The groups are shells around one centre, one inside the other: the same stretched ball of 5 dimensions in 9 sizes.
In the rows, zero is written as 128.
Some rows, each with its group after it:
[129 140 111  61 163 144 139  91 140 118 108 108 124] -> G
[108 129 114 100 179 135 127 103 129 107 105  98 106] -> Z
[104 128 136  52 177 137 140 106 146 103 105  98 129] -> D
[ 54 145 110  59 181 130 126 111 148 104 126 105 138] -> X
[ 86 167  81  49 163 144 137  93 147 119 131 120 142] -> D
[ 72 116 118  71 176 139 118 102 137 134 109  94 121] -> L
[ 95 148  78  72 163 151 130  89 133 139 120 109 124] -> F
[ 63 133 100  63 177 147 128 103 136 134 117  97 128] -> X
[ 64 152  89  92 182 132 122 107 136 105 127 107 122] -> X
[134 151 117  69 169 134 143  97 144  90 111 113 124] -> G
[102 117 117  81 167 133 113  93 136 133 106 101 115] -> L
[118 103 136  90 168 126 108  93 136 127  97  98 106] -> Z
[ 86 145 125  58 182 131 139 112 148  88 116 104 133] -> E
[ 58 155  73  94 176 136 116 101 133 121 132 111 123] -> L
[ 34 136  91  71 178 137 112 105 139 134 128 102 132] -> D
[ 96 152  87  88 172 141 130  97 133 114 120 109 118] -> V
[116 152 115  55 171 139 146 100 146  96 114 110 131] -> T
[124 177  61  84 157 147 138  83 134 117 127 126 123] -> E
[127 156  87  89 157 130 121  84 140 113 122 125 119] -> T
[ 53 177  65  59 173 145 135 101 143 114 141 119 143] -> F
[ 68 150 102  61 172 128 121 101 150 109 128 114 138] -> L
[ 47 157  72 101 181 134 115 105 132 114 134 109 122] -> E
[ 73 154  91  57 172 143 133 100 143 119 126 110 136] -> V
[ 67 155  94  78 174 123 116 103 147 102 132 117 132] -> G
[103 148  97  97 168 122 114  94 140 104 122 118 117] -> T
[110 152  98  95 172 130 128  98 136  98 118 113 116] -> G
[132 148  99  98 160 122 116  86 140 105 117 122 114] -> Z
[ 76 200  49  79 166 134 132  94 145  95 150 136 140] -> E
[ 61 113 117  78 174 128 102 100 140 136 114  98 122] -> Z
[ 93 122 127  85 172 116 106  99 145 109 113 107 119] -> E
[ 68 174  61  73 170 146 132  97 138 120 137 118 134] -> T
[ 92 188  60  82 161 128 125  90 146 100 144 136 135] -> X
[ 57 141  97  55 171 138 120 100 145 130 126 107 138] -> D
[ 77 129 106  71 169 133 113  96 141 131 118 105 126] -> V
[ 49 124 116  63 181 135 118 109 142 124 118  95 131] -> D
[ 77 118 129  85 178 119 108 105 143 109 112 101 119] -> F
[103 144  77 107 167 142 118  89 125 131 117 109 107] -> Z
[ 94 157 105  71 168 120 122  98 152  93 128 122 134] -> X
[ 89 179  64  81 162 132 124  90 144 108 139 130 133] -> V
[ 71 137 104  54 170 139 123  98 145 129 121 106 135] -> T
[ 80 140  89 111 174 127 107  98 131 117 122 109 110] -> F
[ 75 161  83  67 163 129 117  93 149 116 135 124 138] -> G
[ 90 135  92  97 167 131 109  92 133 129 118 109 114] -> V
[ 88 151  94  93 171 123 115  98 141 104 126 117 122] -> L
[127 123 110  97 169 142 126  92 126 127 100  99 102] -> F

New rows, each followed by its group:
[ 58 173  65  81 174 137 125 100 140 111 139 119 134] -> L
[ 98 178  87  69 173 135 144 102 146  84 131 121 134] -> E
[ 72 143  96  87 180 137 125 105 134 112 120 103 120] -> L
[116 155  93  61 167 152 147  94 137 118 115 109 126] -> E
[119 132 117  64 170 144 139  97 138 117 105 101 121] -> L
[ 78 162  86  85 173 125 120 100 144  99 133 120 129] -> L
[113 114 110 101 167 135 110  90 128 137 103 100 103] -> F
[ 75 113 143  79 186 122 116 112 143 102 107  93 119] -> E
[125 103 133  95 172 134 117  95 129 127  92  92 100] -> X
[141  93 156  76 168 131 120  94 137 124  85  91 106] -> E
[ 58 132  91  83 175 139 113 100 133 137 121 101 122] -> V
[ 70 120 107  84 176 137 112 100 133 135 112  96 117] -> V
[111 160  82  93 167 136 129  92 135 108 122 118 118] -> V
[ 47 163  57  87 174 146 121  99 131 132 136 112 127] -> F
[ 40 144  80  83 170 127  99  97 142 134 136 114 131] -> E
[101 157 101  39 161 140 138  93 152 114 124 118 143] -> E
[130 161  99  72 166 138 143  93 142  97 117 118 124] -> L
[ 84 171  59  84 161 138 120  88 138 124 137 126 129] -> V
[134 125 145  59 165 124 128  95 151 100 103 109 125] -> Z
[ 95 174  64  77 164 144 134  90 137 117 132 123 129] -> L
[ 73 140 113  81 186 131 129 112 139  97 117 100 123] -> Z
[150 139 143  53 168 131 148  98 150  85 101 109 126] -> E
[128 147 107  61 162 142 139  91 142 113 112 113 126] -> V
[153 111 160  56 167 131 137  96 147 103  89  99 118] -> E
[122 103 160  66 181 134 136 108 139 105  88  86 113] -> Z
[ 56 163  84  75 179 133 127 107 143 102 134 113 134] -> T
[113 169  93  75 173 138 146 101 141  88 122 116 126] -> E
[ 68 123 121  78 181 129 116 107 140 115 114  97 122] -> V
[127 176  95  61 164 133 146  94 150  84 126 127 135] -> F
[145 111 151  66 172 137 139  99 139 107  88  93 112] -> X
[ 74 164 105  49 176 130 137 107 154  89 130 116 145] -> E
[ 85 164  71  97 170 134 122  95 135 111 131 118 121] -> L
[ 82 106 118  87 173 134 106  97 132 142 106  94 112] -> X
[111 125 117  65 166 140 127  93 139 128 106 103 122] -> V
[113 185  55  91 160 141 134  86 136 108 135 131 124] -> Z
[101 181  69  75 162 136 133  91 144 103 135 129 134] -> V
[112 135 111  74 160 126 115  89 145 120 115 115 123] -> D
[112 160  95  87 167 125 125  94 143  95 124 122 123] -> L
[ 83 152 117  64 181 129 136 110 148  86 121 108 133] -> Z
[ 59 127 105  71 177 139 118 103 137 131 117  98 126] -> V
[ 92 143  84 107 172 136 116  95 128 121 119 108 109] -> D
[130 129 133  86 177 132 136 103 136  93 100  99 110] -> F
[ 86 143 112  52 172 137 133 102 147 112 118 107 136] -> V
[ 33 129  93  72 181 144 115 106 133 142 122  94 128] -> E
[ 94 174  69  98 164 123 116  91 142 101 137 131 125] -> Z
[ 97 120 116  91 169 125 106  94 138 125 111 105 114] -> T
[ 86 125 121  66 167 125 111  96 147 122 115 107 128] -> F
[ 54 179  58  52 163 142 127  93 148 126 145 127 149] -> E
[ 82 146  94  95 173 126 113  99 138 109 124 113 119] -> V
[ 70 139 102  83 185 141 131 109 132 112 116  96 119] -> E
[ 51 136  91  87 178 135 112 103 134 128 124 102 123] -> V
[139 103 146  89 168 126 117  93 137 116  92  97 104] -> F
[ 90 177  60  87 163 137 125  90 139 113 137 127 128] -> V
[ 79 137  94  98 169 124 103  94 138 122 123 112 117] -> D
[104 168 105  60 173 130 143 103 151  81 126 119 137] -> Z
